There are 4 nested groupings, the coarsest first. Each group lies inside one group of the grouping before and may be the whole of it. The rows also spread widely along 16 directions, which tell nothing about the answers.
Known rows, each followed by its group in each grouping:
[ 15 -16   8 -31 -19 -29 -18 -12  18 -21  48 -20  -9   3 -18 -21 -26  -4
  45  -5  -5  -5  22  37  -9   0  51  -7 -12  18 -31   4 -19]  Z_590 dedes Z_132 pebor
[-30 -14  17  26   0  28 -39  28  19 -12  -4  12  34  31 -38 -29  25 -31
   8  19  23  -9  -5 -26  -6 -24 -46  -6   0   3   4  -5   7]  Z_590 Foto Z_79 ketu
[ 52  20   2 -12 -25 -26 -35  27   5  11  36  -6   8  30 -24 -14 -24  24
  41   0  18  11  46  -3 -16 -22   8  10   0  52 -10   7 -33]  Z_194 Rimo Z_934 mita
[ 15   0 -19  22 -24 -35 -32 -25 -11  -1  43  -7  26   7   2   2   7  28
   6  21  12  15  24   1   8 -16   0  11  17  -1  18  -6   8]  Z_194 Rimo Z_447 fama
[ 11  17   1 -29 -17 -18  -2   3  -3   2  -5 -15  -1  -7   7  14 -11  19
  14   1  24  -5   8  18  13  -2  17  17 -13  22 -15 -20   4]  Z_194 nozu Z_997 Mutu
[ -5  -3   3 -19 -10 -30  31 -10  -2  -9   5 -38  -2  14  -9  -8 -11  33
  10  -4   5  -4  21  25 -10  19   8  -2  -7  24   1   8 -14]  Z_590 didod Z_294 Fub
[ 36  22  -2  30   1   8  12 -36 -23   4  23 -40  31 -16  -6 -12  10 -10
   6  25 -10  -3  38 -28  -6   9  18 -24  18  12  33 -31   1]  Z_590 dedes Z_132 nagig
[ 19   9   3  -3  -3   8 -50  -8  16   1  45  24  -1   7 -37  -1   4 -15
   2  21  -6   5  -5  -1  13  -1  -9   3  -1  -5  22  -5 -10]  Z_590 didod Z_283 bazuv
[-55 -39 -29  -6 -37 -20   9  36  33  21 -23  41 -20  42  18 -14  -2  42
   5 -35  25  -4 -16  18   1 -22 -24  39 -30  32   0  34  -6]  Z_590 didod Z_294 fezep
[-17   7  -1  -9 -41  15  11 -16  27  -3 -13  25  26 -12  17  16  -2  13
 -40   9   2  23  29  28  20  -8 -33 -37  28   3  -6  -3  24]  Z_194 sofin Z_486 motu
[  7  -9  41  -9  38   7  -8  59  19 -13  15  36 -34  25  -8  -4 -22  -9
 -39 -14   7  24   7   7 -20  19 -11 -27   8  -3 -35  72 -16]  Z_194 suli Z_87 guz
[-13  49 -30  -5 -48  22  28  20  -1  57 -30   1 -19  -6  31  14   9   2
  36  12 -10  -6   0   8  13 -37  23  21  18  27 -22   2  -7]  Z_194 Rimo Z_644 gemi
[ 57  33 -49  16 -10  30 -45  -3 -13  -2  42   0  28 -11 -32   5  -2  -6
  45 -22 -23 -12  36 -12 -34  -7  10 -40  12   1   9 -50  -5]  Z_194 nozu Z_997 Teve
[-27 -25 -20   8  -4  -4   3  -6  -2  -4 -11  -2  11 -11  20  -3   8   0
  12  -7  13 -14 -14   2  -1 -13   3  10 -14 -12  -3 -11  22]  Z_590 dedes Z_121 peb
[ -3   6 -18  32 -47 -37   1  -7  32  37  35  38 -25  33  15 -23   8  35
   0  11   8  19  26  -3  27 -15  18  26 -19  47  43  27 -16]  Z_194 Rimo Z_447 nofe
[ 40  -8  -6 -23  13  -3  39 -12   7 -30 -16 -11  19 -44  30  -4 -37  -3
  -5 -14   9  18  24 -14 -19  19   7 -33 -28   3 -16  -6 -10]  Z_590 dedes Z_121 dud
[-51 -31  18 -13  -8  15 -36 -14  26 -13  14  16  -8  17  -1   7 -18  -9
 -13  -9  14 -17 -35  26  16  -5  28 -39   2  -6 -11   4  18]  Z_194 nozu Z_997 Teve
[-33  12   2  30 -28 -31   8  11   3  15   7  -4 -10  27   5 -14  28  47
  -3   1  35  -7  31  22  13  -6   4  15   5  25  12   5  22]  Z_194 Rimo Z_644 gemi
[  7  -1 -43  -9 -10  25 -31   2 -11 -25   8  49 -11 -18  10  11  -5  21
 -37 -59  -6  -3  -2 -36   7  -1 -30  31   1  -2  16 -36 -11]  Z_194 suli Z_87 guz
[ 21   4 -59 -15  -8 -17 -14 -37  -6   7  31 -18   2  26 -24   7 -17  28
  41 -20 -29 -23 -20  -2 -10  16  21 -11 -28  19  49 -22 -29]  Z_194 nozu Z_997 Teve
[ 33   0 -34 -35  -6 -22  43 -40 -35  -2 -26 -67  46   9  10  16 -32  33
  15   7 -15  -4   6 -15 -17   9 -17  -2  16  37  20 -13 -33]  Z_590 Foto Z_79 ketu
[  0  35  37 -27   7  17 -12   5 -21  14 -37 -30  14 -25  14  36   1  -2
 -16  42  57  -7 -12  -8  26 -15  12   9  31  16 -17 -36  25]  Z_590 Foto Z_79 ketu
[ -3  12 -32  27  13   6  10   9  -7  41   7  23 -30 -16  56  36  -5  18
 -16  -1   1  14  -5  16 -11  -1  54 -44  32 -19  -5  35  23]  Z_194 suli Z_87 guz
[ -4   0   7 -15  17   4 -21  25 -11  -5  -5  -7   5  18 -21  16  -4  23
 -11 -10  27  -8  -7   7 -16   6 -25  -5  14   0  -5   2   7]  Z_590 didod Z_294 fezep
[ 39  52 -20 -16 -10 -31  21 -25  -5  41   6  -7 -14 -21   2  28  22  26
   3  42   2   8   5  22  38  17   5  38 -15  10  43 -24   8]  Z_590 didod Z_283 bazuv
[ 27  -8 -26 -62 -18 -11  20 -25 -29 -10   0 -14 -13  -1 -14  12  -5   0
   3 -29 -57 -24  -9  22  19  11 -40  76   7  11  -7 -22 -23]  Z_590 dedes Z_121 peb
[-21  35   5  15 -22  17  11  -2  -4 -29  -6 -17   2 -25   2 -14  10  22
  -9 -10  34  -3  27 -29   8   3  11  -6  -9  16   7 -36  -5]  Z_194 Rimo Z_447 nofe
[ 21  39   8  -3  23   6 -18  -5   8  32  12   9  -5 -29   0  40  18 -14
  -6  53  16  14 -14  29  18   9  15 -22   5 -35   8  -7  38]  Z_590 didod Z_294 Fub
[ -4  12  46  11 -13  10 -12  -1  15 -27  25  12   7 -18  -1 -10  13 -22
 -42  29  12  24  43   7  29  -2  -9  -7  25  -4 -20   1  19]  Z_194 suli Z_87 guz
[-25 -42 -14   9   6  -9  -5  -6  17  25  -8   4  17  39   7  -9  -3 -29
  29  20 -11 -14 -51   3   6 -17  -7  -1 -34  -6  15  25   9]  Z_194 nozu Z_997 Teve
[  2 -11 -17   6 -26 -26 -30  -1  -2 -10  30   4  12  24  -8  -6  -7  33
   8 -10  13   5  15  -2   1 -10  -7  22  -1  20   8   0 -12]  Z_194 nozu Z_997 Mutu
[ 60  33   9 -35   7   8   6  32  -5  17 -27   5  13   0  -2  11 -16  -4
  -2   1  10   8  18 -12  -1  -1 -43  13  -4  25 -11  -9  -7]  Z_194 Rimo Z_644 gemi
[  6   8   1  -7 -13  13  10   0  20  -3  10  34 -25  -8  10   4 -15  10
 -37 -23  -3  10  17   5  14  16   9 -15  -2  17   1   4  -8]  Z_194 nozu Z_997 Teve
[ -2 -12  30   5  11  20 -40 -16 -18 -47  39 -18   8 -12 -12   0 -21  -6
 -22 -15  14  -8  10 -11  -5   8  30 -35  29  -9 -20 -16   0]  Z_194 nozu Z_997 Teve
[ -5  12  -6 -17 -27  -4 -22  -5  13 -12   6  -5  18  26 -27   1  -8  40
  -5   6  21   8  17 -11   2   0 -22  -5   7  34  21  -5 -24]  Z_590 dedes Z_121 dud
[ -2  13  22 -19 -19  11  21   5  13  -2  -3   0 -15 -16  13   4 -13  -9
 -11  -3   1   1  23  31  13   3  22 -16   9  15 -37   1   7]  Z_194 nozu Z_997 Teve
[-15  41   9 -38 -34  -1  -8 -12   8  21   5  -4 -32 -30  10  32   2  11
   3  39  19   9 -14  27  44 -10  40  38   9   8 -16 -12  -3]  Z_590 didod Z_294 Fub

New rows, each followed by its group in each grouping:
[ 74 -19  15 -32  34   5  44 -37 -34 -16  -5 -30  22 -18  10   0 -37 -48
 -25  10 -53   7   2 -29  -2  22 -28   9  19   8  -4   5 -32]  Z_590 Foto Z_79 ketu
[-11  33  15 -39 -17  23  -1 -13  -1 -16 -15   7 -14 -19   7  25  -5  14
 -51  -1  14   2  -1  -9  42  10 -11  15  14  18   6 -30  -3]  Z_194 suli Z_87 guz
[ 43   9   2 -12   3 -12   9   0  12  19   8  18   1  15  -6   3  -8  13
 -29  12  -5  21  23  -1   7  18 -24  -1   3  24  26  17 -13]  Z_590 dedes Z_132 pebor
[  4  37 -15 -42 -41  -4  -7  11  38  11 -18  13   7 -16   5  14  -6  10
  35  11  28   7   8  33  15 -19   6 -12 -32  15 -19 -25  11]  Z_194 Rimo Z_447 fama
[ 12   3  -1 -30  18   1  35   4  40  -2 -22  11   4   0 -16  -3  -6 -11
   2   4  -4   5  -9  27  -5  33 -33 -39 -52  -7  15   9   4]  Z_590 didod Z_283 bazuv
[ 57   9  -5 -10   0 -50   0  18   4  20  45 -13 -18  39 -26 -18 -14  15
  47   2 -17   5  32  24 -17   5  12  15 -17  33  -1  34 -31]  Z_194 Rimo Z_934 mita
[ 72  36 -11 -48  16 -14  30  -2 -54  12  -2 -39 -14 -11   2  33 -29  30
  -4 -18 -27  -4  17   6 -11  26  -1  24  30  24 -11  -7 -28]  Z_194 sofin Z_486 motu
[ 17  -8  -8  23   2 -21 -29 -15   6  17  39  11  13  13   1   0   3 -14
  14  38  -7  17  -9   1   6 -16   5  -4  -1 -17  13  23   5]  Z_194 Rimo Z_447 fama
[  5  -4   2 -13  31 -13   5 -14  -2 -13  -4 -44  33   3 -14   5 -14   7
  22  25  21  -2 -21   1 -21  20  -1 -38 -23 -14  15   3  -1]  Z_590 didod Z_283 bazuv
[-10   4   6 -37 -37 -23  13  10  42 -33   2 -10 -10 -25  15 -20 -37  23
  32   1  40  26  25   2  -4  -6  47  -3 -44  34 -42  16 -41]  Z_590 dedes Z_121 dud
[ -9 -31 -36  16   2   4   5   0 -15  12  -6 -18  23  18   3 -11   6 -20
  43 -11 -22 -29 -15   4 -27 -22  -5  -6   7  -1  -4  -4   9]  Z_590 Foto Z_79 ketu
[ -8   1  17   2  -7  34   3  -3  19   5   5  22  -8   9   8 -11 -23 -34
 -20  19 -23  19 -18 -33  11 -10   1 -19  10   7  -4  42 -38]  Z_194 Rimo Z_644 gemi
[ 54  21  29  12  -7 -41  10  11 -40  20  19 -39  11   5   7   3   3  26
  -6  18  25   6  69  14   5  -2   7  35  37  40 -17  -5  15]  Z_194 nozu Z_997 Teve
[  4   3 -20  -8  14 -12 -23  -4   8 -23  25   5  12  13 -19  21  -1  32
 -13  -8   4   9   9  30 -15  26 -16 -48   6 -21  14   5  15]  Z_194 suli Z_87 guz
[-45  -9 -15  -6 -33   7  16  26  45  41 -30  33 -13  41  -2 -20  15  -8
  20  11  -4  -4 -26   7  18 -22 -22  28 -30  28  11  29 -13]  Z_590 dedes Z_132 pebor
[-35  -2  14  30  15  23   6 -10  -6  -2  14  -5 -20 -12   2  -7  23 -42
  -7  35 -16  -3 -31 -10  14  -1  25   4  16 -28  -6  21  -2]  Z_590 Foto Z_79 ketu
[ -2   0   2   0  23   3 -28   4   8  24   1  10   4   9   7  22  -5 -11
   5  28  16   1 -41   7   5 -10   9 -25  -3 -23   6  16  21]  Z_194 Rimo Z_934 mita
[ 19   2 -35 -53   5 -12  49  42  39  -3 -26  15  -8   9 -16   5 -10   7
  35 -22 -29  11   8  67 -38  27 -40 -31 -38 -14 -37  40  -9]  Z_590 dedes Z_121 dud
[ 10  -6 -26 -18  10   1   8  12   6   6 -12  -2  16  48 -33  -6  -2   1
  26 -21 -25 -21 -16  13 -24   9 -53 -19 -23   7  20   4  -6]  Z_194 Rimo Z_447 nofe
[-13 -24 -26   4 -27 -12   1   2  13  11  19  11   3  39 -12 -11   4 -10
  29  -1 -44  -4  -5  34  -3 -13 -19   9   0  -1  -9  33  -9]  Z_194 nozu Z_997 Mutu
[ 20  14  -5   7 -23 -36  33   0  -4  17   7 -17  13  22   2  -4  10  23
   3  20 -10  15  44  28   2   1 -24   5  15  19   2  22   3]  Z_194 Rimo Z_447 fama
[ 50 -13  -2  27   6 -15 -13   7 -38 -18  34   4  17 -25   5  -6  11   6
 -25 -14   4  13  51 -11 -10  -3 -35  45  28 -13 -10 -14  15]  Z_590 didod Z_294 fezep
[  7 -15  14  -9  12  -8 -22  -2   0 -13  17  -1  -2   7  -1  -5 -19   3
   2 -25  19 -18   2  12  -8   3  20 -29  -3   5  -8  -9  17]  Z_194 Rimo Z_644 gemi
[-10  -1 -25  -2  -4  13 -21  -1  -7 -13  -6  25   0 -18  18  15  -1  19
 -23 -25  17  -1 -18 -21  11  -8 -19  18  -4 -16   8 -23   6]  Z_194 Rimo Z_934 mita
[ 32 -27 -34  23  -3  -9   4 -27 -19   7  40   6  -1  -2  13 -13  10 -26
  19 -36 -52 -30  27  28  -9  -5  14  -6  14  -6   4 -25  33]  Z_194 suli Z_87 guz
[ 12  10 -10 -37 -23 -16   4 -16 -10  -9  11  -1 -20  -7  -8   9  -3  31
 -17 -19  -3  -7   7   7  26  13 -15  58  -4  26  12 -26 -17]  Z_590 didod Z_294 fezep
[-30 -12 -11  27   9  -5 -29   2  -7   3  27  26 -26   4   1   9  22  22
 -26  -1  19  -2 -26  -4  13   2   2  29   4 -23  22  10  13]  Z_590 didod Z_294 fezep
[-15  29  -5  -6 -18 -11 -31 -31 -40 -14  37 -32 -20 -19  -4  28  10  41
 -14  18  19  -5  -3  -4  27  -1  42  43  49   6   6 -27 -13]  Z_590 Foto Z_79 ketu
[ 10   9 -16  25  28  11  21  31 -38  40  -9   4 -32  -5  17  16  29 -12
  -1  -4 -19 -16 -12   9 -11  -2   3  31  28 -22 -15  16  22]  Z_590 dedes Z_121 dud
[ -1  25  21   8  -8 -10 -22 -16 -22 -22  51  -6 -31 -20  -4  11   9  24
 -32   2  12   4  23  13  23  11  32  14  35  -8  -5 -10   4]  Z_194 Rimo Z_447 nofe
[  6  -7  21  10   3   6  -8   7 -25  -3   4  10  -9 -12  26   9  -6   8
 -46 -16  21  -2  13 -13  17  -3   4  25  28   9 -13  -8  15]  Z_194 nozu Z_997 Teve
[-26 -36   8  15  22  32  -9 -11   5  -7 -11  17   3 -22  26  -3 -10 -33
 -19 -13  18 -16 -35 -21  -1  -6  16 -28 -12 -20   1 -12  27]  Z_590 didod Z_294 fezep
[  1   7   0  16 -20  29 -13  20 -19   5  21  -9  -4  25 -32 -28  17 -34
  35 -18 -40 -32  16  -4 -11 -28 -14  24  29  14 -21  -8 -13]  Z_194 Rimo Z_934 mita
[ 20  35 -20   2 -11  51 -10  29  10  57 -62  32  34  13  13  10  -7  -3
  -3  15  28   4 -18 -75   7 -34 -45   0 -15  50  42 -23 -12]  Z_194 sofin Z_486 motu
[-15 -19  12   1  24   8  24  14  13 -31  15  12 -31 -18 -13 -24  10 -35
  -3 -13 -24   1 -12  16  -6  24  -8   8 -31 -40 -25  26  -7]  Z_590 didod Z_294 Fub
[ 13   8 -50   6  15  -5 -19  13 -50  19  -9 -36  23  -5   9  22   3  23
  45  12  17  -7 -34 -38 -27 -23  -3  46   1 -13   6 -10 -15]  Z_590 didod Z_294 fezep
[ 10 -36  -1   1  -4 -43 -22   3 -27 -26  26 -21  12  -5  13  -8 -19  42
   6 -30  42  -5  28   5 -18 -10  12  30   8  10 -19  -7   5]  Z_590 didod Z_283 bazuv
[  8   4 -18  -2  16  -8   0  17 -12  20 -21 -12  41  22   0  30  17   6
   7  21   1  -1   2  37 -14  -3 -48 -26  22 -22  -3   5  47]  Z_194 suli Z_87 guz
[ 24  -3   8  -8  12  24   1  10  -7 -20   7   0  10  11  -7  -2 -33  -4
 -20 -20 -15  11  14 -19 -29   8 -22 -40  25   6 -14  26 -29]  Z_194 Rimo Z_447 nofe
[ -2  42 -10  14 -16 -19 -20   6 -19 -12  38 -22  -5  -3 -12  12  20  41
   2  23  16  19  33   5   5   2  16  18  27   0  -3   3 -10]  Z_194 suli Z_87 guz
[-61 -29  38  -5 -14   5  36   2 -20 -13 -10 -43 -21  29  13 -15 -15   1
  -6 -24  -6 -31  -2  31  -6  -7  26 -11  43  21 -48  31   1]  Z_194 Rimo Z_447 nofe
[-10  19  15  44   5  15 -53   7 -41  -7  17 -10   9 -24  18   3  13  11
 -14  13  57  -3   1 -60  11 -30  26  30  28  -6   0 -29  11]  Z_194 Rimo Z_644 gemi
[-14 -17 -48   7   8  -1  -1   8 -29  -2  -1   6 -11  10  14   7   8  17
   4 -39 -17 -20 -25 -10 -11  -3 -13  34   0 -14   7  -2  -2]  Z_194 suli Z_87 guz
[-53 -50  -3  34 -19  49 -18   4 -14 -41 -15  10  19 -19  30 -38 -10 -25
 -13 -36  18 -13 -15 -85  -5 -44  -3  30   4   5 -20 -16 -21]  Z_590 dedes Z_121 dud
[-10   5 -20  21  -6  12  55   2 -11  17 -37 -10  20   3  18 -10  23 -15
   2   5 -27  -8   4  -1  -1  -4 -43   3   2  -8   4   3  15]  Z_194 Rimo Z_644 gemi
[ 30 -56  -3  -2   1  -8 -38  -8 -17  -5  17 -18  45  12   1 -28 -30 -39
  49  -3  -4 -17 -12 -34 -19 -42  -9  30 -10  13 -12 -10 -14]  Z_590 didod Z_283 bazuv
[  8   1  14   4 -11  10 -22  20 -13   0  15 -14   5 -12   0 -13  -8 -12
  27  -1  19  -9  19  -5 -12 -29  22  15  19  14 -34  -9  -2]  Z_590 didod Z_283 bazuv
[-15 -19  20 -42  10  11 -17  12   4 -26   4   4 -21  13 -11  13 -30  11
 -12 -64  12 -36  -1  57 -20  14  17 -63  19   2 -40 -10  31]  Z_194 Rimo Z_447 fama
[-49  -5  18   2 -43 -23  53 -21   9 -23  21 -41 -21   7   3 -28   5  11
  12  -7 -21 -11  37  59   8   6  36 -13  15  15 -33  21   0]  Z_194 Rimo Z_934 mita
[-16  60 -21  -5 -28  50 -30  23   7  15  11  18 -15 -14 -23  35  13  26
   2  -8   9  -4  18  30 -11  -6  12 -44  51  -3 -13 -19   9]  Z_590 didod Z_283 bazuv
[-18 -30  20 -23   8 -38  12  13   2  -2  13 -21 -12  25  -1   6  -8  -5
  17  16 -12  -1 -15  69  -1   6   8   6   5 -21 -51  53  11]  Z_194 nozu Z_997 Teve
[ -1  -7 -21  24 -21 -17 -22 -21 -35   3  44 -19  14   5   5  15   3  31
  -4  18 -10  16  18   3  -5 -15   4  22  60 -11  -1  17  -9]  Z_590 didod Z_294 Fub
[ 49  24  -6 -15  16 -37  31  -5 -17  33  20 -26 -18  43 -31   7  11  26
  14 -19 -31 -34  33  69 -13  40  -7 -26  13  23  23  -4  28]  Z_194 Rimo Z_644 gemi
[-17  -9 -21 -43  24   0  -3  -5   8 -11  -9   7 -28  21 -13   8 -21  10
   5 -29 -11 -23 -69  -4   2  26  -7   1 -46  -8  21   8 -26]  Z_194 Rimo Z_644 gemi
[ 28  27 -17 -27  -1  -5  39  18  24   7 -25  17   2 -10 -13  -1  18   3
  -2   6  -8  13  17  20   8  25 -50  14 -39   0  11  -8   0]  Z_590 dedes Z_132 pebor
[  4  -6   6   9  10 -11  21   1 -23 -20  11 -20 -12  -2  -7 -23  11  -9
   1 -17 -15 -15   5  -7   3  10 -10  37 -13  -5  -5  -4  -8]  Z_194 Rimo Z_934 mita
[  4  29 -33 -15   0 -18   1  -5 -28  -8   1 -31   0  -6   5  30  -8  64
   2 -16  21  -2   1   6 -12  14  10  -4   9   1   9 -14  -6]  Z_194 Rimo Z_934 mita
[-19  -7  20  12 -26   4 -50  25  50  14  31  60 -16 -17   0 -15  31 -47
  17  31  20   9   4  38  33 -36  18  22 -15 -23 -33  -1  41]  Z_590 dedes Z_132 pebor
[-46 -45  -2 -22 -67 -21 -38 -31  33 -49  46  23  13  22 -20 -12  -4  23
 -17 -16  -6   4  28  52  22 -17 -24   7  34  11 -19  -2   1]  Z_590 Foto Z_79 ketu
[-65   1 -72  13 -67  -4  15   6   0  13 -16  11  -2  14   4  -4  39  49
  26 -24  -7 -16  -5  16  10 -28 -36  63  -1   6  14 -14  -4]  Z_590 didod Z_283 bazuv
[ -7  14  -9  43 -14  28 -11   2  -2   3  11   3  13 -14  -8 -21  28 -14
  12   3  12 -11  21 -29  -3 -16   2   3  -1   5  16 -33  12]  Z_590 didod Z_294 fezep
[ -3  20  21 -74  18  20  -2  57  28  29 -56 -19 -16   7 -14   9 -23 -42
  78  14  32 -34 -53  26 -12 -19  29  -7 -47  26 -54  -5  -2]  Z_590 Foto Z_79 ketu
[ 12  22 -37  12 -10 -22 -51  10  31  64  25  55 -18  34  -7  17  31  12
  22  26  12  -2 -18  21  29 -17   2  20 -27  10  53  -7  30]  Z_194 suli Z_87 guz
